The rows come from 6 hidden closed curves, with some noise, and rows from the same curve form a group. Each curve winds through 6 dimensions. The rows are also pushed far along 4 directions, which tell nothing about the answers.
Known rows, each followed by its group:
-5; 23; -15; 8; 6; -7; -8; 5; 2; -12; -19; -8; 12; 0; 6
Z
-2; 30; -28; 4; -11; -9; -14; -6; -5; 0; -28; -2; -3; 20; -11
U
5; 7; 4; -2; -8; 1; -1; -3; -1; -3; -19; 1; 20; 1; 13
M
7; 13; -5; -7; -14; -15; 10; -3; 4; 17; 15; 13; 24; 4; 1
G
-10; -22; 12; 0; 10; 16; 0; 10; 1; -6; 6; 2; -19; -12; -4
X
0; 26; -4; 5; -20; -5; -7; -7; 0; -9; -31; 5; -4; 9; -11
G
18; 35; -21; 8; 22; 0; 2; -8; -24; 20; 0; -21; -11; 27; -16
U
3; -15; 10; -7; -8; -7; 10; -16; -11; 25; 8; 28; 1; 16; -21
U
8; -22; 16; 11; 21; 13; 0; 7; -4; -15; -5; -8; -37; -12; -10
S
-2; -17; 5; 1; 1; -5; 0; 9; 4; -2; 13; -2; 8; -20; 15
Z
13; 13; -3; -2; -6; -24; 10; -16; -3; 15; 18; 7; 28; 6; -1
X
-3; 2; -4; 7; 2; 4; -8; 23; 15; -13; 15; -14; 10; -30; 15
G
10; -1; -9; 4; 25; 0; 3; 9; -9; 7; 22; -13; -5; 1; 10
Z
14; 7; -11; 14; 31; -8; 2; -7; -24; 4; 15; -12; -21; 0; -10
Z
5; -10; 5; 2; 8; -5; 5; -4; -5; 10; 9; 15; -16; 12; -25
S
-13; -20; 21; -9; -19; -1; 5; -2; 14; -2; 17; 18; 11; -9; -6
M
1; 1; -4; -1; -3; -7; 1; -12; -9; 0; -6; 12; -5; 6; 1
G
10; -8; 12; 7; 5; -3; 3; -10; -12; -2; 4; -2; -22; 0; -21
X
-4; 8; 6; 4; 2; 2; 0; -3; -5; -1; 9; -2; -5; 3; -6
M
7; -31; 19; -14; -12; -12; 19; -14; 6; 11; 11; 25; -2; 8; -17
M
10; 2; -12; 1; -1; -8; -2; 4; -2; 5; -2; -4; -1; 6; 3
X
4; 5; 11; -2; -5; 8; 2; 5; 6; -9; -10; -5; 11; -4; 10
M
13; 5; 4; 3; 1; -3; 4; -1; 0; 3; 4; 2; 2; 1; -9
G
-4; -8; 0; -1; 6; -7; 4; -8; -5; 2; 15; 20; -11; 7; -22
Z
6; 0; 0; 2; 15; 3; 3; 4; -8; 3; 4; 0; -4; 4; 6
X
9; -4; -12; 6; 10; -6; -5; -6; -15; 8; -3; 3; -11; 7; -3
U
-7; -25; 19; -9; -11; 10; 4; 2; 10; -3; 7; 10; -11; -1; -2
Z
-1; -10; 16; 2; -17; 5; -6; -4; 9; -18; -23; -4; -17; -2; -15
X
-10; -26; 10; -7; -23; 8; -8; 12; 21; -15; -18; 15; 5; -20; 10
Z
9; 11; -10; -1; 17; -5; 12; 8; -3; 17; 45; -21; 21; -12; 24
G
-21; 1; 7; -13; -38; -8; -1; -1; 23; -3; -14; 17; 32; -1; 11
Z
-6; -29; 15; -1; -5; 3; 0; 2; 7; -4; 9; 12; -4; -21; -12
G
2; 6; 0; 7; 2; 8; -9; 2; -7; -6; -35; -7; -12; 11; 7
U
-3; -15; 5; 0; 5; 3; 0; 4; -1; 0; 16; 9; -14; 1; -14
Z
-8; 9; -8; -8; -19; -19; 5; 0; 9; 15; 17; 23; 34; 0; 14
M
5; 17; -10; -5; -9; -6; 2; -16; -12; 12; -16; -2; 3; 27; -5
S
-9; -8; 10; -2; -4; 7; -4; 1; 3; -5; 9; -2; -1; -1; -10
S
-2; 2; -1; 0; 8; 11; -3; 7; 3; -2; 4; -7; -8; 7; 0
X
-2; 2; -6; 3; 2; 9; -5; 12; 1; -1; 7; -6; -16; -1; -3
G
7; 33; -11; 16; 18; 6; -7; 2; -13; -2; -25; -9; -27; 23; -16
S
-4; 18; -3; 2; -12; -12; -5; -24; -9; -2; -31; 9; 3; 27; -7
U
1; -8; -7; -2; -2; 0; -3; 2; -3; 2; 4; 1; -12; 0; -2
S
-5; 7; 2; 4; 4; 3; -3; -1; -5; -1; -8; 7; -13; 14; 0
U
4; -17; 6; -5; -9; -6; 6; 2; 11; 0; 13; 8; 1; -10; -9
M
-13; -17; 14; -11; -16; -8; 6; -7; 9; 8; 16; 21; 20; 2; 0
U
-3; -16; 17; -4; -6; -3; 11; -12; -3; 2; 18; 14; -8; -8; -13
G
-8; -11; 15; -6; -19; -1; 2; 2; 16; -11; -30; 20; 16; -8; 15
S
1; 0; -5; 1; 4; -1; 0; 11; 8; 2; 21; -19; 12; -13; 9
X
5; -6; 2; 1; -8; -8; 0; -6; 2; 0; 2; -2; -4; -4; -12
X
5; -6; -5; 2; 25; -3; 10; 5; -14; 18; 41; 3; 1; -7; 3
X
0; 15; 3; 2; -14; 4; -6; 2; 3; -13; -31; 0; 10; -5; 12
M
-8; -8; -4; 3; 5; 3; -7; -4; -6; -6; -4; 0; -7; -4; 5
G
-2; 1; 6; 5; 1; 7; -4; 14; 0; -11; -10; -7; -9; -5; 8
X
8; 26; -21; 1; 2; -13; 3; -20; -25; 22; 11; 12; 0; 20; -13
S
5; 35; -12; 11; 12; -1; -4; -3; -11; -2; -24; -18; 2; 16; 13
U
6; -1; 0; -1; 0; 1; 2; 4; 4; -1; -4; -3; -14; 9; -4
M
3; -15; 1; -1; -1; 0; -4; 0; 3; -8; -9; -13; -4; -4; 1
M
14; -1; -8; 3; 23; -1; 4; 2; -11; 13; 24; -3; 0; 5; -4
Z
-2; 8; -3; 5; 6; 2; -6; 0; -6; 0; -10; -4; -2; 13; 11
U
-4; 15; 0; 8; 2; -2; -3; 0; -1; -4; -2; 5; 5; -6; -4
S
-6; 0; 6; 3; 1; -1; 2; 0; -5; 3; 18; 12; -1; -5; 3
M
1; 2; 8; -13; -26; -7; 11; -12; 3; 9; -15; 18; 9; 13; -3
G
-3; -8; 12; 1; 6; 3; 7; 5; 4; -5; 15; 7; 2; -20; 9
S
8; 18; -19; 2; 12; -5; -1; 4; -4; 14; 20; -3; 19; 5; 0
Z
4; 2; 10; 6; 3; -4; 8; -12; -7; 4; -10; 11; -31; 16; -33
S
-5; 2; -1; 5; -2; 0; -5; 7; -1; -8; -7; 4; -5; -10; 1
X
3; 10; -20; 0; -2; -9; -4; 8; 6; -1; -16; -2; 18; -5; 25
U
7; -3; 17; 7; -4; 12; -4; -20; -16; -10; -36; 2; -39; 14; -35
Z
-1; 12; -21; 7; 8; -2; -13; 11; 6; -17; -12; -21; 4; -7; 23
U
-11; -2; 2; -13; -14; -5; 6; 0; 18; -3; -7; 12; 24; 4; 18
Z
1; 21; -8; 10; 10; 3; -10; -2; -12; -4; -19; -13; -10; 20; 7
U
-6; -13; 3; 0; 9; -4; -1; -5; -1; 3; 22; 10; 13; -2; -1
G
1; 20; -14; -7; -14; -15; 6; -13; -5; 24; -5; 7; 26; 14; 0
G
1; -10; 4; -1; 4; 7; 0; 13; 1; -4; -7; -6; -4; -6; 14
X
-22; -3; 11; 0; -16; 18; -16; 21; 23; -30; -16; -12; 11; -25; 18
S
-6; -5; -5; -4; -14; -11; -5; -6; 0; 6; -1; 20; 16; 2; -9
S
-6; -10; 13; -4; -1; 8; 0; 2; -1; -1; 6; 9; 1; 1; 8
M
1; 7; -4; -4; -10; -20; 6; -10; -1; 13; 15; 14; 42; -9; 13
M

New rows. What belongs after each?
-2; 8; -2; 7; 5; -1; -5; -5; -10; -1; -1; 13; -7; 0; -15
S
2; -6; -1; -4; -5; -6; -2; 7; 11; 0; 1; 8; 28; -7; 17
G
10; 3; -2; 6; 10; 2; 1; -2; -11; 2; -17; -4; -9; 2; 4
U
-18; -24; 22; -7; -11; -3; 3; 1; 18; -22; -11; 19; 8; -11; 4
Z
0; -5; -10; 0; -7; -3; -8; -4; -5; 6; -9; 8; -10; 7; -14
U
-5; 0; -3; 5; 13; 4; -9; 1; -2; -7; 4; -5; 4; 0; 3
G
-1; 1; 7; -2; -5; -2; 4; -1; -2; 3; 1; 16; 11; -2; 13
M
-1; 13; -15; 5; -3; -9; -6; -5; -9; 6; -3; 8; -9; 10; -8
M
3; 23; -14; 5; 1; -19; 4; -10; -10; 13; -2; 6; 12; 8; 14
M
6; -8; 1; -3; -7; -12; 5; -2; 5; 0; -6; 8; 15; -10; 14
M
-5; 4; -5; -2; -3; -11; 0; -2; 4; 7; 17; 0; 24; -3; 9
U
-6; 1; 10; 0; -4; -6; 5; -13; -7; 6; 6; 12; 3; 8; 1
M
1; -18; 19; -11; -16; -10; 13; -19; -1; 15; 9; 24; 18; 4; -12
Z
-3; 9; -3; 5; 5; -6; -3; 0; -5; -5; -8; -3; 0; 6; -2
Z
-5; -8; 3; -5; -14; -9; 1; -14; -3; 6; 6; 13; 5; 1; -15
S
8; -8; 1; 1; 2; -9; 3; -6; -5; 5; 4; 6; 13; -10; 1
Z
7; -3; 0; 5; 5; -2; -2; 0; -4; -4; -7; -4; 3; -12; 4
Z
-9; 11; -8; 1; -4; 4; -7; 13; 9; -6; 1; -10; 1; -1; 11
Z
3; -11; 7; -2; -3; -8; 8; -6; -1; 8; 16; 9; 9; -14; -4
G
8; 18; -11; 2; 0; -6; -1; -21; -20; 13; -16; 3; -24; 41; -30
M
-7; 0; -2; -3; 0; 3; -2; 1; 0; 7; 12; 3; 0; 8; -5
G
8; 10; -16; 5; 10; -3; -3; 8; -6; 5; 7; -4; -7; 4; 7
M
-1; 3; 12; -1; -1; 3; 3; 2; 0; -4; 0; 8; 2; 4; 3
X
12; -3; -17; -5; 1; -12; 3; 9; 5; 18; 22; 2; 42; -19; 28
Z
12; 12; -6; 10; 27; -2; 1; -1; -15; 2; 10; -15; -1; 5; -6
Z
-2; -20; 8; -1; 2; -2; 3; 3; 8; -4; 18; -5; -11; -8; -5
M
-4; -16; 2; -2; -5; -8; 3; 1; 5; 1; 9; 19; 3; -14; 3
U
-3; 17; 4; -1; -22; -3; -5; -2; 8; -8; -24; 4; 5; 16; -2
X
18; 18; -23; 4; 6; -16; 1; -1; -5; 9; 0; -11; 6; 3; -1
M
-3; 4; -9; 4; 11; 6; -9; 14; -1; -3; 17; -7; 6; -11; 10
S
-4; -1; 5; -7; -10; -8; 3; -15; 1; 1; -8; 9; 11; 19; -1
U
4; -9; 5; 0; 13; 5; 1; 8; 5; 1; 15; -7; 14; -5; 13
G
9; 26; -27; 6; -3; -4; -12; 6; -2; 8; -9; -9; 16; -3; 7
Z
20; 5; -14; 3; 14; -4; 1; 2; -6; 5; 3; -19; -5; 5; -2
M
6; 17; -6; 2; 3; 1; 1; -9; -4; -2; -19; -7; 1; 10; 1
Z
-6; -23; 12; -5; -3; 0; 6; 3; 5; -2; 20; 19; 9; -23; 10
S
-9; 3; 7; -7; -12; 5; 3; 4; 10; -2; -1; 3; 7; 2; 9
S
-8; 0; -4; -1; -10; 1; -6; 7; 8; -4; 0; -3; -2; -4; -1
S
-1; -13; 15; 8; 15; 18; -7; -16; -19; -10; -24; 0; -44; 18; -32
G
0; 4; 6; 3; 5; -2; -1; -9; -4; -6; 5; 1; 5; 3; -2
G
2; 8; -9; -1; -4; -20; 8; -2; 5; 10; 6; 4; 15; 0; 16
M
0; -2; 7; -4; -7; 5; -3; -2; -3; -2; -9; 8; 9; 3; 4
M
0; -13; 17; -2; 3; 3; 11; 0; 2; 1; -2; 12; 0; -4; 7
U
-5; 11; -1; 3; -3; -6; -2; -10; -7; 3; 4; 10; 7; 2; -14
S
-8; 1; 10; -1; -27; 1; -8; 3; 18; -20; -42; 4; 18; -14; 12
G
-7; -8; -6; -5; -2; -2; -1; 3; 4; 11; 9; 1; 20; -6; 9
G
-7; 12; 1; 1; -8; -6; 0; -13; 0; -11; -28; 3; -4; 8; -3
Z
-3; -2; 15; -2; -2; 4; 7; -13; -3; -2; 1; 8; -21; 11; -32
U
-4; 4; -11; -3; -14; -2; -5; 5; 8; 0; -16; 8; 1; -1; -5
U
-1; 14; 0; 2; -4; -3; 1; -11; -9; 2; -6; 10; 2; 3; -5
S
8; 6; -5; -4; 0; -8; 4; -12; -3; 7; -12; 12; 16; 10; -4
Z
-12; -5; 6; -5; -6; 8; 0; 9; 9; -1; 12; -2; -1; -3; 2
G
13; -6; -9; 6; 19; -8; 3; -2; -9; 7; 30; -15; -13; -7; -13
M
3; 0; 1; 2; 5; -5; 4; -9; -6; 0; 4; -1; 6; -7; 7
G
0; -21; 5; -6; -10; 7; -4; -2; 3; -4; -17; 5; -19; 5; -19
U
6; 1; -2; 8; 11; 7; -8; 0; -9; -5; -9; -1; -20; 10; -13
G
-4; 5; -11; 3; 1; 6; -12; 17; 10; -8; -5; -8; 6; -5; 16
G
-2; 7; -4; 3; -1; -4; -4; 1; -4; 2; 13; 3; 14; -11; 8
M
11; 5; -19; 7; 16; -1; -2; 8; -12; 12; 24; -13; -14; -3; 6
Z
-8; 1; -3; 1; 5; 10; -6; 10; 3; -1; 8; -8; -4; 3; 2
G
-7; -9; 0; -6; -11; -9; -3; -10; 7; -9; -9; 5; 8; 7; 3
U
-1; -11; 8; 6; 6; 7; -2; 2; -1; -10; -2; -3; -20; -14; -9
U
-4; -14; 0; -8; -1; -3; 4; 15; 16; 4; 28; -3; 22; -9; 23
M
-6; -15; -7; 3; 7; -4; -7; 15; 9; -8; 20; -4; 9; -23; 24
U
-14; 12; -5; -4; -10; -3; -2; -1; 10; -7; -10; 9; 4; 10; -1
Z
14; 25; -20; 1; -6; -15; -3; 3; 2; 5; -11; -10; 22; 10; 19
X
-1; -6; 4; 5; 8; 5; -1; 2; -1; -16; -15; -9; -18; -5; 8
Z
5; 0; 1; 1; 8; 7; -3; 5; -1; -4; -9; -4; 0; 5; 1
Z
-6; -43; 42; -15; -23; 11; 11; 2; 21; -8; -5; 21; 1; -13; -6
G
-9; -4; 4; -5; -20; -4; -4; 3; 15; -7; -3; 3; 11; -5; -3
M
2; -13; 12; 6; 18; 21; -1; 10; -4; -12; 7; -19; -39; -1; -1
Z
-3; -8; 9; -2; -14; 4; -7; 6; 15; -15; -27; 8; 11; -5; 8
G
-3; -18; 16; -4; -9; -1; 7; -7; 2; -1; 3; 7; -4; -8; 1
Z
1; 0; 13; 5; 2; 15; -3; 15; 11; -25; -32; -21; -21; -5; 17
M
4; 13; 6; 3; 5; 10; 1; 9; 1; -7; -3; -9; -3; 1; 11
M
11; -2; -2; 7; 7; 2; -4; 1; -12; 1; -13; -8; -13; 2; 1
Z
3; -9; 0; 4; 4; -6; -1; 3; -6; 3; 14; 1; -1; -11; -1
Z
-17; -3; 11; -6; -22; 0; -5; -3; 11; -6; -17; 11; 10; 8; 1
U
0; -17; 21; 1; -4; 1; 4; -3; 4; -11; 3; 2; -5; -14; -6
X
1; -10; 16; 9; 2; 7; -4; 3; -7; -17; -13; 0; -32; -9; -14
X
-1; -1; -16; -2; -5; -9; -4; 11; 9; 4; 9; 6; 21; -16; 16
Z
-1; 18; -13; -6; -3; -14; 6; -7; 3; 17; 21; 11; 33; 8; -3
Z
-5; -6; -3; 0; 12; 7; -2; 0; -8; 1; 6; -9; -6; 2; 10
G
7; 15; -22; 0; 2; -12; -2; -7; -12; 15; -6; 0; 2; 24; 2
M
-6; -19; 8; -1; 10; -5; 5; 12; 8; -4; 30; 0; 16; -19; 14
Z
-7; -8; 17; 7; 11; 15; -2; 0; 1; -22; 0; -9; -30; -10; -16
Z
-2; -7; 2; -7; -16; -8; 5; 2; 12; -1; -21; 17; 22; -10; 20
U
-1; 33; -25; 20; 23; 22; -27; 31; -2; -25; -15; -45; -8; -13; 25
S
0; -8; 6; -4; -5; 1; 1; -7; -4; -2; 1; -1; 11; -8; 8
S
16; 36; -32; 11; 13; 4; -16; 11; -10; -4; -23; -34; 0; 11; 11
M
8; 11; -2; 0; 12; 4; 4; -9; -8; 5; -2; -3; -5; 18; -10
Z
0; 6; 3; 3; 3; 11; -9; 3; 2; -11; -25; -9; -3; 11; 1
G
-1; -7; -9; -3; -2; 0; -6; 7; 9; -6; 3; -15; 7; -9; 4
U
9; 8; -6; -3; 4; -6; 8; -18; -17; 20; 10; 8; -12; 27; -17
Z
-9; -15; 1; -5; -18; 0; -5; -3; 4; -1; -23; 19; -4; 0; -4
G
-5; 6; 10; -2; -9; 9; -1; 10; 13; -9; -2; -9; 5; -4; 6
G
12; 19; -22; 3; 6; -22; 8; -21; -26; 30; 29; 17; -6; 17; -27
G
6; 10; -9; 0; 5; 0; 1; 1; -5; 6; -6; -2; -3; 12; 6
S
9; 6; 0; 6; 17; 7; 2; 5; -7; 9; 27; -14; -14; 3; -15
G
14; 18; -27; 15; 29; 0; -7; 13; -17; 8; 7; -18; -12; -2; 12
U
-17; -15; 12; -15; -18; 3; 4; 9; 29; -10; 0; 13; 24; -8; 20
Z
-15; -13; 0; -11; -7; 1; 3; 10; 12; 6; 20; 1; 20; -12; 21
G
-17; -13; 9; -8; -14; 2; 0; 15; 24; -6; 19; 1; 20; -19; 19
Z
